The groups are shells around one centre, one inside the other: the same stretched ball of 6 dimensions in 6 sizes.
Known rows, each followed by its group:
[ 32   1   1 -21  -9  -3  -4  12 -35   2   2  14  23  11  39   4  49 -14
 -35 -23 -25]
(4)
[ 13  23   1  -8   3   5 -22  34 -51  -2  -1  -7   0   6  -9  20  19  12
 -11 -22   3]
(5)
[ 10   3   5  -6   6  -5 -18  40 -43   9   5  -3  -9  18  15   8  24   2
 -30 -15 -17]
(0)
[ 19   9  -3 -13   4  -6 -20  35 -54   3  15  -3   1  11  12  15  32  -4
 -32 -17 -14]
(4)
[  2   8  10   2   2  12 -33  25 -45   1 -13 -12 -23  14  -7  15   7  21
 -11 -32   1]
(3)
[ 36  -4 -12 -33  -2 -10  -8  22 -50  -1  19  11  29   2  36  18  57 -26
 -51 -14 -36]
(5)
[ 24  22  16   6   2   0 -16  21 -46   9   9  -7 -14  24  15  -5  27  10
 -16 -28  12]
(5)
[ 32  15   3 -22  -1   3   4  22 -34   0  -4   8  27   4  20  13  45  -4
 -24 -15 -13]
(2)
[  1  28  11   6   1   6 -21  40 -39   4 -12  -5 -10  18  -7   5   6  24
   3 -25   9]
(4)
[  8   3   4  -6  -7   8 -30  17 -43  -1 -10  -1  -7  12   8  12  18   9
 -18 -35 -10]
(2)
[ 36  25   6 -20  15  -1  14  42 -39   6   8  -2  21   5   9  16  46  -1
 -26   2  -4]
(3)
[  8   1   8   5 -15   4 -43   5 -48   1  -3  -1 -20  23  18  -1  15   9
 -17 -49  -4]
(5)
[ 19   8   9  -8  -2  -5  -4  31 -31  10   1   8   7  21  31  -4  34  -1
 -25 -18 -17]
(0)
[ 16  34  20   6  11   8  -5  37 -37   8  -7 -12 -11  18  -8   5  17  25
   0 -16  20]
(1)
[ 25  11  15  -5   0  -2   0  24 -30  11  -1   4   3  22  30  -5  37   2
 -23 -19  -8]
(4)
[ 31  17   9  -5   0   2 -18  13 -51   3  11  -6  -4  15  14   6  35   3
 -23 -29   6]
(1)
[ 19  11   2 -11  -4  -9  -9  33 -38   8   6  10  13  18  30   0  35  -5
 -25 -18 -19]
(0)
[ -9  19  12   6   2   9 -22  43 -32   6 -21  -5 -16  18  -8   7   0  27
   2 -24   1]
(3)
[ 22  23  13  -1   1  -7   2  35 -31  14   5   6   6  25  29 -11  33   4
 -16 -15  -4]
(3)
[ 25  31  14  -3   0  -5   7  36 -28  12   1   9  15  23  26 -11  35   6
  -9 -14   1]
(1)
[  3  15   9   7   4   4 -35  33 -52   4   1 -14 -27  19  -7  10   8  18
 -12 -29   6]
(1)
[ 17  25  11  -7  -7  -4  11  36 -16  11 -12  19  25  21  32 -11  33   5
  -7 -14 -11]
(5)
[-10   9   8   6  -3   9 -36  33 -40   3 -17  -6 -22  18  -5   9  -1  23
  -5 -33  -4]
(3)
[ 15  -2  -5 -20   6  -3 -18  37 -49   2   8  -2   4   6  11  23  32  -6
 -38 -13 -26]
(0)
[ -3  27  20  10   5   8  -7  47 -23  11 -22  -3 -12  23  -3  -1   4  30
   7 -17   7]
(5)
[ 18   4   8  -9   9  -3  -7  37 -39  10   4  -3  -4  16  18   8  31   1
 -32 -12 -16]
(4)
[ 23  14  12  -5   6  -6  -1  35 -36  12   7   1   2  21  25  -2  35   1
 -25 -12  -8]
(2)
[ -3  -2   0  -7   1   1 -29  39 -44   4  -6  -3 -11  14   6  15  13   7
 -24 -23 -22]
(2)
[  0  10   2  -2 -18  -2 -25  26 -31   4 -12  15   6  22  27  -6  16   6
  -9 -35 -18]
(3)
[ 38  21  10 -13   9   4   2  22 -43   4   6  -6   9   8  10  12  43   2
 -24 -14   4]
(2)
[ 23   4  -7 -22   1  -2 -19  27 -53  -3   9   1  12   2  12  23  37  -8
 -35 -19 -20]
(2)
[ 32   9  12 -12  -8   4  -1   7 -29   4  -7  10  15  15  33  -2  43  -1
 -23 -27 -10]
(4)
[ 12  31  27  16 -14  10  -8  11 -18   9 -25   7  -6  31  20 -22  15  27
  13 -40  18]
(2)
[  9  -2  -4 -15   2  -2 -25  35 -48   2   3  -1  -1   9  11  19  25  -2
 -33 -19 -25]
(0)
[  0   0  13   2  -4   7 -23  25 -31   6 -18  -1 -16  21  13   2  12  15
 -15 -31 -12]
(5)
[ 20  14   9   1  -9   6 -33   6 -51  -1   1  -4 -12  17  11   3  23   9
 -14 -42   7]
(3)
[ 11  20  18   4  -9   3  -5  24 -19  10 -18  11   3  27  26 -14  21  15
  -2 -28  -2]
(4)
[  3  17   1  -2   4   0 -28  42 -51   3   2  -7 -10  13  -5  15  12  12
 -14 -21  -3]
(2)
[ 17  15   5  -6 -17   2 -18  11 -34   1  -9  13  12  18  27  -5  28   4
 -10 -38  -8]
(0)
[ 16   6  15  -1  -2   3 -12  21 -32   9  -7   1  -8  22  23  -3  27   8
 -20 -26  -7]
(0)
[ 17  15  -4 -16  -3  -4 -11  35 -41   1   3   8  19   9  16  11  32  -2
 -21 -18 -17]
(0)
[ -5  15   4  -4   7   0 -16  56 -37   7  -9  -3  -5  14  -3  14   9  15
 -11 -11 -12]
(1)
[ 14   5   6   0  -5  -7 -26  24 -46   8  10   1 -11  25  27  -4  26   0
 -26 -30 -11]
(3)
[ 25  -1   4 -18   5  -7   0  33 -35   9   7   6  11  14  32   7  43 -10
 -39  -9 -27]
(1)
[ 27   2  -6 -26  11  -7  -5  41 -48   4  15   0  15   4  18  22  45 -14
 -44  -3 -28]
(4)
[ 15  18  20   7   2  14 -19  16 -38   4 -13 -11 -20  18  -1   4  16  23
  -6 -33  15]
(1)
[ 15  15   6 -11  18  -2   0  55 -40  10   4  -7   0  11   2  17  28   6
 -25   1 -11]
(1)
[ 35  20   4 -22  13   5   8  34 -41   1   1  -4  19   0   3  23  44   1
 -26  -4  -5]
(5)

New rows, each followed by its group:
[ -7  -4   4   1  -4   6 -43  27 -47   2  -9  -7 -25  17   2  13   5  14
 -19 -35 -14]
(5)
[ 12  11   3  -5  -5   6 -30  20 -48  -2  -3  -4  -7  12   4  12  19  10
 -15 -34  -3]
(4)
[ 16  11  11   4  -4   4 -31  14 -50   4   3  -8 -19  21  10   2  20  11
 -17 -37   5]
(2)
[ 48  21   6 -21   8   1   9  19 -45   2  12  -1  22   4  17  14  56  -7
 -31 -10   0]
(5)
[ 21  23  10  -2 -16  -1  -7  15 -28   5  -7  16  16  23  33 -14  32   5
  -6 -33  -3]
(0)
[ 19  24  15   8  -8   1 -22  15 -42   7   3   0  -9  26  19 -10  23  12
  -8 -37  11]
(1)
[ 17  -4  -2 -19  -2  -5 -14  29 -40   4   3   7  10  11  27  11  36  -9
 -36 -18 -30]
(0)
[  9  21   9  -5  -2   1  -3  39 -25   7 -13   9  12  17  15   0  22  11
  -7 -17  -9]
(0)
[ 29  25   6 -10   0  -4  -2  30 -40   6   8   5  15  15  20   2  38   0
 -18 -16  -2]
(0)
[ 25   7   2 -14 -14   5 -21   3 -42  -4  -4   9  13  10  24   6  35  -2
 -21 -38 -11]
(1)
[  9   8   7  -9   6   3 -10  38 -35   6  -8  -1  -1  13   8  12  23   9
 -20 -14 -14]
(0)
[ 21  -8  -4 -20  -1  -2 -21  21 -48   0   7   2   5   8  23  17  38 -11
 -41 -23 -28]
(4)
[ 25  -5  -3 -25  -7  -9  -2  25 -32   5   3  18  28  12  44   4  48 -18
 -40 -16 -38]
(5)
[ 19  13  24  10 -11   3  -9   9 -23  12 -11   7  -9  33  36 -21  26  12
  -9 -36   2]
(5)
[ 43  25  18  -5  -7   8  -1  -4 -35   2  -3   3  11  17  25  -6  44   5
 -12 -34  15]
(3)
[  6  22  23  16   1   7 -21  26 -35  11 -10  -9 -27  29   4  -8   9  26
  -1 -31  16]
(2)
[  7  10  16   8   2   1 -22  30 -39  11  -2  -7 -23  27  13  -3  15  14
 -16 -27   0]
(2)
[ 24  11   4  -9  -8 -10  -8  25 -37   8   9  13  13  22  39  -8  39  -7
 -26 -23 -17]
(1)
[ 13  23  27  18 -15  16 -25  -4 -29   4 -23  -1 -20  28  12 -15  11  29
  10 -52  24]
(5)
[  8  14  15   1   3   5 -10  35 -30   9 -13  -2  -8  20   9   2  17  17
 -10 -20  -3]
(0)
[ 32  20   7 -16  10   1   5  33 -40   5   4  -3  13   7  10  14  41   1
 -25  -8  -3]
(0)
[ 20  38  15   3  -6   3  -3  27 -31   6  -8   6  10  21  12  -8  24  16
   5 -25  14]
(4)
[ 18  40  22  11 -23   8  -6   7 -18   5 -23  17  12  29  26 -26  21  22
  19 -44  19]
(5)
[  7   3   5   1  -2   1 -39  23 -54   3   5  -9 -23  19   6   9  15   9
 -23 -35  -5]
(1)
[ 13  22   9  -5  12   4  -8  45 -41   6  -2  -9  -4  11  -6  15  20  15
 -13 -10   2]
(0)
[ 17  39  11   3   1   3 -10  34 -41   5  -2  -2   3  17   0   1  20  18
   2 -22  17]
(3)
[ -2   0   7   4   2  -3 -34  38 -48   9   4  -8 -26  24  10   5  11   9
 -24 -26 -13]
(3)
[ 18  -3  -6 -26  11  -8  -2  49 -41   6   9   4  16   5  20  21  40 -12
 -44   0 -36]
(3)
[ 37  12  10  -9 -16  -4  -6  -1 -34   5   5  16  17  22  48 -14  48  -9
 -24 -35  -9]
(3)
[  5  12   8  -7   1   8 -11  36 -30   3 -18   1   2  11   4  12  17  15
 -11 -19 -10]
(3)
[ 37   2 -10 -36  13 -10   4  41 -51   2  21   2  28  -3  21  28  56 -22
 -52   4 -31]
(5)
[ 17  46  26  14  -2  12  -1  25 -24   8 -19  -1  -3  24   1 -12  15  32
  18 -28  31]
(3)
[ 33  27  16  -9  -1   6  13  21 -23   6 -12   8  21  14  21  -2  40   8
  -9 -17   3]
(2)
[ 36   7   4 -21 -12  -8   8  14 -26   6   2  23  35  16  52  -7  55 -16
 -31 -20 -26]
(5)
[ 19  34  24  11 -16  16 -13   0 -25   2 -24   4  -2  24  12 -14  18  27
  15 -46  25]
(3)
[ 12   4   3  -8  12  -6 -15  46 -47  10  12  -7  -9  15  11  13  27   0
 -34 -10 -16]
(2)
[  7  16   4   0 -18  -3 -24  22 -34   4  -6  14   6  24  27  -9  20   6
  -7 -37 -10]
(1)
[ 21  -2   1 -19   1  -9  -2  34 -34   8   5  10  15  15  36   5  42 -11
 -38 -11 -32]
(1)
[ 42  21  18  -9  -9   4  12   2 -22   6  -9  14  23  18  39 -12  50   0
 -15 -27   1]
(3)
[ 18  34  16   6  -6   7 -12  19 -35   4 -10   1   0  20   7  -5  20  20
   5 -33  18]
(0)
[ 28  40  14   1 -11   7  -8  10 -35   1  -8   5  12  17  12  -7  29  15
   6 -35  21]
(5)
[-16   9   5   7  -5  -1 -35  45 -38   7 -12   0 -19  24   5   2  -2  19
  -6 -29 -13]
(5)
[  6   8  12   6 -18   5 -29   8 -33   3 -14   7  -9  26  24 -10  15  13
  -7 -46  -4]
(4)
[ 23   8   6 -11 -19  -1 -10   7 -28   2  -9  19  21  18  41  -8  38  -4
 -18 -35 -18]
(2)
